The rows are grouped in 4 ways, from coarse to fine. Each group lies inside one group of the grouping before and may be the whole of it. The rows also spread widely along 13 directions, which tell nothing about the answers.
In the rows, zero is written as 128.
Some rows, each with its group in each grouping after it:
[158 123 101  71 105 139 168 130 149 136 104 101 136 112 166  99 102 155
 141 132 168 160 124  85 193 102 126 100 126 169 141 137 146 160] => j406 j175 j696 j547
[ 85 142  64 143 181 138 133 128  94 126 137 135 110 142 134 101  82 141
 147 143 130  69 127 138 125 159 159 206 146 122 117  53 146 176] => j406 j827 j898 j636
[128 130 115 145 159 126 106 113 104 119 132 112 128 147 113 133 114 128
 149 143 113  89 147 141  82 173 142 160 123 129 121 113 133 125] => j406 j175 j290 j468
[106  53  99  90 143 143 208 135 107 146  92 157 120  97 138 131  84 142
 137  90 115 145 127 115 211 138  95 122 164 111 161 125 156 181] => j967 j424 j757 j345
[130 151 143 137 123 136  90 118 111  97 186 139 101 168  98 129 159 129
 138 135 106 118 154 120 100 109 150 130 144 151 122 144 110 114] => j967 j618 j12 j700
[143 181 158 130 157 190 126 118 128  68 128 105 126 202  68 117  91 124
 132 134 164 115 114 154  88 126 134  55  98 172 218 151 137  69] => j406 j814 j245 j369
[111 176 134 140  95 173 163 135 109 148 124 130 149  94 175  40 121 171
 101  76 179  99 167 122 160 141 158 152 116  93 128 125 140 213] => j406 j814 j245 j353
[132 119 166 116 114  79 113 131 130 142 137 115 142 113  99 180 138 115
 131 163 113 154 119 123  99 145 132 133 109 112 142 131 100  87] => j406 j175 j447 j557
[130 116 130 130 155 140 133 116 118  92 128 135 131 157  76 156 110 116
 124 121 108 140 113 172  89 161 109  81 109 134 187 151 133  85] => j406 j175 j447 j942
[132 148 102 137 164 149 144 118 137 142 129 135 142 101 141 108  92 140
 125 122 136 152 119 165 138 152  70 111  93 146 112 128 126 156] => j967 j593 j20 j697
[108 111 155 115 128 117 139 121 112 152 127 145 130 113 110 146 113 122
 142 149 118 127 140 106 142 129 126 140 140 106 142 125 115 133] => j967 j593 j20 j485
[121 144 168 127 141 153 108 106 101 120 151 162 123 129 114 115 129 136
 142 124 115 112 171 125  96 151 116 104 120 130 129 154 120 143] => j967 j618 j550 j192
[ 97 127 177  87 178 164 172 127 123 141 105 128 136 109  91 117  66 144
 133 124 140  99 121 126 122 180  93 115 132 107 181 118 131 124] => j967 j60 j204 j445
[133 148 150 129 113 103 136 163 139 144 104  94 147  99 144 147 119 131
 127 142 155 149 102 130 147 139 132 123  97 133 148 106 121 125] => j406 j827 j898 j339
[174 155 136 158  91 133  99 109 116 130 158 102 159 162 140 142 105 125
 122 134 182 185 145 114 110  94 140 124  54 135 132 159 117 122] => j406 j175 j290 j251
[134 116  93  61 106  83 159  99 156 183 138 112 164  68 157 117 116 152
 107 140 146 181 115  90 141 129 115 170 118  95 100 123 125 144] => j406 j827 j898 j636
[134 132 142 181 113  96 111 158 121 128 113  99 137 110 132 155 163 116
 134 132 105 121 135 164 121 160 139 142 114 122 115 117 115 133] => j406 j814 j245 j369
[132 120 134 203 152 122 112 176 105 110 105 140 103 124 122 152 129 107
 172 144  98 125 147 191 139 147 111 116 113 169 114 112 100 159] => j406 j175 j447 j557
[128 168 154  84 107 139 143 160 145 122 130 124 115  84 150  73 166 174
 129 110 133 107 138 115 156 146 143 104 154 162 125 132 124 159] => j406 j175 j290 j468
[142 178  94 212 138 141  87 125 125 133  96  87 133 116 167  87 143 119
 147 139 119  69 168 177 113 159 131 149 107 158  70 111 127 175] => j967 j618 j12 j700
[146 138 155 124 161 141 136 165 134 102 114 106 120 129 116 137 111 142
 150 129 129 130 112 157 128 166  99  85 110 178 150 126 122 118] => j406 j175 j696 j547
[103 114 117  78 131 131 130 117  95 123 169 182 111 114 158 125 127 157
 143 116 111 130 142  80 158 141 131 124 147 135 121 120 152 180] => j967 j618 j550 j192
[112 107  80 133 163  98 116 135 106 109 175 163 104 138 112 172 116 124
 145 147  89 156 107 151 125 142 120 155 128 144 113  95 121 137] => j406 j175 j290 j251
[135 157 139 149  53 116  99 154 106 114 122 120 134 122 181 130 181 136
 128 111 145 126 140 107 156 115 189 102 115 144 148 135 151 155] => j406 j827 j898 j636
[158 134 178 146 109 114  89 118 102 127 185 116 127 180  98 159 122 118
 157 167 154 159 170  85  93  87 155 164 102 127 115 147  85 106] => j406 j814 j245 j353
[119  97 101 121 169 146 161 154 101 105 155 136  96 134 127 100 120 169
 143  80 108 113 144 141 139 165 115 169 168 141 102 109 136 175] => j406 j827 j898 j339
[140 152  79 105 175 101 141 153 170 137 150 144 131  50 170 117 130 156
 132 132 108 192  90 182 150 177  43 107  94 180  60 105 111 173] => j406 j814 j245 j353
[103  57  77  79 139 136 154  97  68  84 184 197 109 152 130 141 138 161
 126  62  80 141 143 109 133 167 130 125 168 109 146 147 183 167] => j406 j814 j245 j369
[115 132  82 164 160 129 150 135 118 132 137 108 137 147 116 136  74 124
 120 136 146 136 106 159 135 136 129 183 105 109 134  82 125 142] => j406 j814 j245 j353
[128 135 102 105 135 132 142 118 131 113 157 126 128 134 119 117 128 145
 116 116 125 145 117 135 124 136 127 128 131 132 136 131 134 128] => j406 j814 j245 j353
[147 113 116 135 133 149 128 136 110 105 108 103 122 150 152 138 122 139
 154 110 127 115 131 119 158 146 124  94 130 171 143 134 166 140] => j967 j593 j20 j697
[126 146 145  87 116 147 139 103 115 113 170 138 141 152 105 116 115 151
 102 104 157 151 126 107  98 126 142 114 112 111 176 154 138 107] => j406 j827 j898 j339
[123 142 104 120 138 102 124 120 145 143 145 104 129 138  99 161 109 109
 124 172 127 149  89 125 128 106 134 152 122 130 145 102 114  87] => j967 j424 j757 j345
[110  99 130 136 123 115 155 200 127 101 106 112  86 114 118 155 177 134
 136  96  73 104  99 152 190 146 140 111 193 156 157 106 139 128] => j967 j424 j757 j345

New rows, each followed by its group in each grouping:
[160 110 111  64  84 140 153  65 130 145 158 118 149 149 121  96 105 147
 114 126 170 178 161  61 129  75 144 135 124 111 143 182 130 126] => j406 j175 j447 j557
[151 148 155 111  80 132 145 143 150 121 146 106 130 109 128  91 181 156
 106  96 134 151 145 124 141 114 137 109 142 134 127 169 112 132] => j406 j814 j245 j353
[135 111  76 135 107 101 105 112 111 116 172 132 107 159 120 140 151 121
 141 149 105 143 144 113 126  94 167 167 148 140 106 125 121 134] => j406 j175 j447 j557
[115 130  88 115 131  93 132 155 134 106 179 153 126 100 135 161 157 147
  97 101  91 181  73 173 134 165 106 114 113 138 128 113 132 131] => j406 j175 j696 j547
[145 122 107 103 114 144 147 113 133 113 120 124 126 136 121 105 126 135
 131 124 133 142 138 124 143 112 133  95 136 151 154 157 137 132] => j406 j175 j447 j942
[111 132  97 105 116  71 129 133 126 171 197 116 138 113 137 150 106 145
 109 159 147 167 101  88 135 118 159 234 115  88  91  70 102 140] => j406 j175 j447 j557
[123 125 111 117 143 124 126 127 124 120 149 134 115 129 124 140 125 133
 135 134 106 137 121 127 139 133 117 125 135 144 125 118 130 135] => j967 j618 j550 j192
[106 131 157 173 160 158 139 162  97  98 137 127 108 159  91 141 107 130
 129 101 115  98 129 166 126 156 124 134 133 126 161 110 122 129] => j967 j618 j12 j700
[141 140 179 141 103 167 118 107 102 123  90 115 140 151 124 115 122 122
 151 130 151  92 173 103 127 122 149  79 120 137 176 169 144 125] => j967 j593 j20 j697
[129  69  96 117 103 114 190 141 132 152 113 109 140  92 146 138 125 144
  99  78 112 169 120 126 196 129 105 146 148  93 129 133 142 163] => j967 j618 j550 j192
[105 171 167 157 105 139 108 165 101 108 189 165 107 132 126 126 165 147
 115 101 123 131 130 137 141 121 150 120 127 135 136 126 111 147] => j967 j593 j20 j697
[120 135 148 161 129 156 148 146 112 129 102 116 129 131 116 124 112 125
 126 105 136 108 135 150 145 138 129 117 124 121 168 130 132 136] => j967 j424 j757 j345
[139 141 141 131 129 119 124 152 132 115 129 100 125 138 114 151 119 129
 137 146 136 139 110 134 131 132 138 121 114 152 150 117 119 108] => j406 j175 j290 j251
[125 128 113 199 135 119 114 130 115 121 121 111 122 153  81 139 128  95
 134 152 104 111 146 182  99 125 148 163 126 115 133 121  98 115] => j406 j175 j447 j942
[155 128 144 105 127 143 141 119 138 130 138 150 118 106 115  91 132 143
 149 132 127 161 173 130 133 111  96 101 132 160 107 175  95 153] => j406 j175 j290 j468
[106 155 124  93 125 119 146 152 147 124 152 105 122 100 133 113 156 163
  96 102 111 110  93 128 144 162 137 139 156 127 132 102 136 127] => j967 j618 j12 j700
[150 141 153 133 129 174 110 128  83 101 200 152 121 151 165 103 129 176
 133  61 145 146 173 105 120 151 110 113  98 151  98 160 142 182] => j967 j618 j550 j192
[131 156 171 140  99 152 136 137 121 136 108 116 126 127 116  84 126 132
 139 138 157 101 171 116 137 107 164 129 132 126 150 143 104 147] => j406 j175 j447 j942
[155 122 129 168 103 120 123 134 127 112 187 116 124 147  90 133 165 134
  98  91 109 178 147 167  99 111 124 153 122 115 107 169  90 113] => j406 j175 j290 j251
[122 108 105 127 153 172 139 105 100  74 123 130 124 183  97 147 113 129
 122  87 106 108 109 154 115 161 121  67 135 144 204 152 183  96] => j967 j593 j20 j697
[131 134 122 142 116 175 124  90 100 101 145 145 121 176 103 104 129 125
 128 107 127 117 163 128 119 102 142  98 137 135 163 172 143 128] => j967 j593 j20 j485
[ 92 127 121 160 101 116 135 177  85 109 149 147 118 136 138 160 135 136
 111  98 126 125 106 138 168 136 179 152 128 107 168  88 143 157] => j406 j175 j290 j468
[152 123 103 147 133 138 152 138 132 125 138  93 137 139 124 124  99 142
 114 106 147 163 121 152 138 128 113 147 104 133 126 131 123 136] => j406 j175 j290 j251
[148 103  92  78 168 119 146 112 146 115 187 171 111 111 105 128 121 149
 134 124  96 210 121 155 118 136  53 102 123 167  95 157 102 132] => j406 j175 j447 j557
[108  99 113 128 156 155 127 122  89  79 107 138 118 167 110 170 112 117
 145 107  96  97 110 144 125 173 126  72 138 145 202 127 184 112] => j967 j60 j204 j445
[139 127 137 130 125 120 102 124 101 126 201 133 133 164 129 177 102 132
 132 132 150 187 119  94 121 111 121 146  86 131 124 125 121 122] => j967 j60 j204 j445
[115 136 128 143 132 150  91 100  90  92 178 180  89 171  93 120 152 119
 153 138  90 108 177 124 104 102 150 119 157 147 128 150 117 139] => j967 j618 j550 j192
[131 177 123 155 113 128 115 103 134 140 149 107 149 137 102 103 128 122
 102 140 151 133 138 151  79 114 150 160 100 102 132 135 103 111] => j406 j827 j898 j339
[126 114  94 181 123 118 105 172  86  85 120 115 102 178 143 180 124 112
 161 137 119 116 112 139 163 125 175 126 122 170 158  87 153 139] => j406 j175 j447 j557
[141 149 176 179 148 147 114 162  94 129 131 101 128 159 125 132  77 132
 165 147 172 109 158 124 120 139 142 165  87 140 126 103 102 151] => j406 j175 j696 j547
[108 150 120 147 133 148 121 108 101 130 160 145 105 157  90  86 112 129
 142 156 133  90 176 120 109  97 176 193 154 112 121 116  99 153] => j406 j175 j290 j251
[106 123 142 113 136 125 139 128 115 142 151 145 113 121 104 129 126 134
 133 133 112 120 138 113 134 129 133 155 154 113 134 121 113 133] => j967 j424 j757 j345
[132 124 137 134 123 117 113 109 126 128 118 148 123 132 103 157 123  95
 152 175 111 151 143 130 134  96 116  93 120 147 146 147 107 115] => j967 j618 j12 j700
[135 139 158  78 160 167 148 116 138 125 132 161 111 107 116  87 104 149
 157 137 129 140 158 116 143 125  76  72 135 172 127 158 111 154] => j967 j618 j550 j192
[147 151 126 107  95 129 123  95 137 143 163  93 155 129 137 109 144 151
  97 108 145 143 132 100 112 127 137 138 116 113 122 156 137 115] => j967 j593 j20 j485
[132 131  85 168  63 106 126 106 124 149 121 131 154 101 146 118 162 114
  96 118 120 155 151 152 140 104 157 144 113  90 122 152 124 159] => j406 j175 j290 j251
[138 120 131 126 114 114 130 146 115 136 138 117 127 111 151 127 133 149
 140 121 130 134 145 111 146 142 140 154 128 132 106 121 125 161] => j406 j175 j290 j251
[113 117 122 134 137 150 150 114 102 144 105 135 139 124 137 121  88 130
 138 122 139 112 143 121 153 141 123 130 123 114 150 122 147 160] => j967 j593 j20 j485
[126 123  95 127 141 129 136 110 124 131 137 140 119 130 108 112 111 125
 139 149 120 137 144 141 124 118 126 145 133 134 122 128 111 143] => j406 j175 j447 j557
[134 141 124 161 129 114 110 146 132 138  88 137 131  84 162 147 133 107
 158 158 110 142 132 157 163 138  98  81  98 167 114 120 122 165] => j967 j618 j550 j192
[135  98 109  97 106  87 154 103 135 180 158 135 155  77 137 122 125 143
 107 127 126 186 145 110 130 131 109 182 118  79  85 142 101 156] => j406 j175 j447 j942
[114  88  53 167 120 103 129 106 107 136 125 124 129 129 132 147 147 110
 123 120  78 118 134 151 143 134 140 171 155 103 110 117 149 148] => j967 j593 j20 j485
[149 110  96 138 112  96 114 132 121 120 135 117 130 143 137 172 125 113
 143 152 125 173 115 125 145 111 136 122 105 152 133 125 128 123] => j406 j175 j447 j942
[150 134 123 143 114 126 158 164 152 128 127  76 132 123 120 119 127 143
 107 107 143 157 109 155 151 123 123 138 118 138 133 127 109 123] => j406 j175 j447 j557
[ 89 157 148 167 132 154 127 118 108 123 114 139 100 142  56  71 142 113
 139 155 104  36 188 157  94 118 188 175 185  99 149 124  91 135] => j406 j175 j290 j468
[137 136  56 144 137 111 122 141 135 125 120  81 134 134 163 157 119 126
 125 128 125 134  77 142 157 146 130 135 110 159 129  87 164 126] => j967 j424 j757 j345
[103 143 127 132 143 115 129 141 133 144 122 135 117  87 127 116 146 132
 139 145  95 100 128 146 142 153 121 140 153 134 109 104 115 149] => j967 j593 j20 j485
[111 118  67  98 148 126 141 111 138 107 119 113 106 137 113 123 135 129
 133 140  87  92 110 130 144 137 140 129 182 151 142 107 155 120] => j967 j618 j12 j700
[126 128 183 115 128 110  92 126  95 136 125 134 134 124 137 177 129 121
 164 154 121 111 141  90 110 165 137 106 109 135 149 128 137 116] => j967 j424 j757 j345
[172 111 194 111 131 137 130 143 115 115 138  74 139 167 109 155  97 146
 147 119 164 148 139  93 106 148 123 118  97 145 154 153 121  91] => j406 j175 j447 j942
[143 124 140 123 137 105 149 145 148 147 109  75 153 101 128 144 115 136
 124 133 136 143 111 139 127 166 107 144 107 117 125 116 119 117] => j406 j814 j245 j353
[119 141 126 170 127 141 138 153 113 139  85  80 138 125 153 123 110 132
 135 121 144  78 125 134 161 155 150 148 125 126 143  93 151 152] => j967 j593 j20 j697
[152 157  86  86  99 123 150 125 165 138 122  94 141 104 167  92 131 150
 123 141 162 159 112 102 176 101 136 114 122 162 122 125 139 151] => j406 j814 j245 j369
[153  92 104 147 114 114 130 125 120 123 106  89 126 150 119 143 129 114
 148 139 117 128 148 127 135 120 146 144 138 137 130 137 129 124] => j406 j175 j447 j942
[122 140 121 156 114 143 145 109 124 145  82 111 147 122 111  99 107 112
 122 142 143 103 152 152 124 125 150 134 118 102 161 134 121 138] => j406 j175 j447 j557
[147 127  78 172 138 147 112 113 107  85 132 141 119 170 117 134 125 111
 141 118 117 150 139 178 113 117 120  93 106 166 144 150 141 132] => j406 j827 j898 j339
[106 137 118 119 136 146 130  82 108 135 161 160 122 142  98 101 111 129
 125 139 120 114 164 116 110 112 137 156 144 104 129 137 115 144] => j967 j618 j12 j700
[120 143  78 121 148 126  96  89 118  99 162 159 119 151 120 149 129 116
 133 148  97 139 115 143 106 132 119  97 117 159 136 129 145 117] => j967 j618 j12 j700
[148 132  75 122 120  97 118 117 148 118 173 127 130 130 119 147 145 126
 114 142 109 190 103 152 120 111 115 127 111 150 112 137 113 113] => j406 j175 j696 j547
[116 155 194  95 133 124 111 153 116 116 190 126 114 137 109 147 137 157
 127 125 129 125 118  92 111 149 139 133 130 132 139 115 113 107] => j967 j618 j550 j192
[139 186 208 138  84 165 117 124 137 117 115 144 124 116  88  70 171 126
 127 133 138 114 184 149 102 100 146  60 125 143 166 196  84 120] => j406 j175 j447 j557
[102 149 157 118 130 135 108 147  81 103 161 171 117 135 142 137 124 148
 143 121 133 112 132 111 125 163 158 112 112 139 156 110 141 154] => j406 j175 j447 j942
[115 120 194 156  92 125 117 178  82  98 148 149  97 160 107 161 157 124
 155 128 124 120 155 105 155 101 182 126 150 131 166 128 110 136] => j406 j814 j245 j353
[115 138 172 154 150 188 133 139  98  82  96 145  86 164  69  83 130 124
 167 127 110  51 185 160 110 135 153  90 170 159 179 151 116 133] => j406 j175 j447 j557
[166 166 158 150  88 150 132 126 148 139 101  69 159 136 135 116 113 124
 113 129 180 151 136 123 144  96 128  94  83 139 156 159 120 114] => j967 j618 j12 j700
[119 133 122 123 135 146 165 152 126 142 113 107 126 118 139 115  96 144
 126 113 150 121 113 120 177 131 128 139 134 131 151 103 138 151] => j967 j424 j757 j345
[ 98 158 113 158 123 114 118 151 120 146 133 145 116  96 149 117 143 127
 137 148 114 109 129 140 164 126 144 154 138 134 105  89 115 173] => j967 j593 j20 j485
[161 152 109 196 125 126  96 157 119 125 113  85 128 119 175 107 148 136
 154 123 130 107 160 161 127 159 134 146 100 170  71 116 123 175] => j406 j175 j447 j557
[132 121 154  86 118 132 140 136 125 120 146 126 126 114 137 132 142 156
 124 100 119 141 128 102 145 148 117  99 136 138 140 144 141 133] => j967 j618 j550 j192
[114 109  64 149 155 106 118 133 107  98 138 131 120 144 125 166 127 120
 131 126  87 124  98 169 119 172 134 136 125 139 138  96 153 127] => j406 j175 j447 j942
[105 148 123 159 139 135  95 103 105 110 137 148 112 151  86 133 153 104
 135 142  85  82 145 159  84 140 151 123 146 125 153 134 127 106] => j967 j424 j757 j345
[110 164 111 121 161 161 145 119 130 119 108 147 115 134 102  87  85 124
 149 162 147 109 132 148 131 112 129 110 129 155 163 113 120 142] => j406 j827 j898 j339
[150 133 132 139 119 126 142 171 142 124  75  56 148 109 165 153 136 139
 120  93 134 122  86 147 162 179 117  84 106 157 162 119 167 116] => j967 j424 j757 j345
[117 151 122  83 125  87 118 117 164 150 119  97 135  87 125 139 150 125
 126 177 102 113 100 111 125 146 135 130 144 132 126 104 125 101] => j967 j618 j550 j192
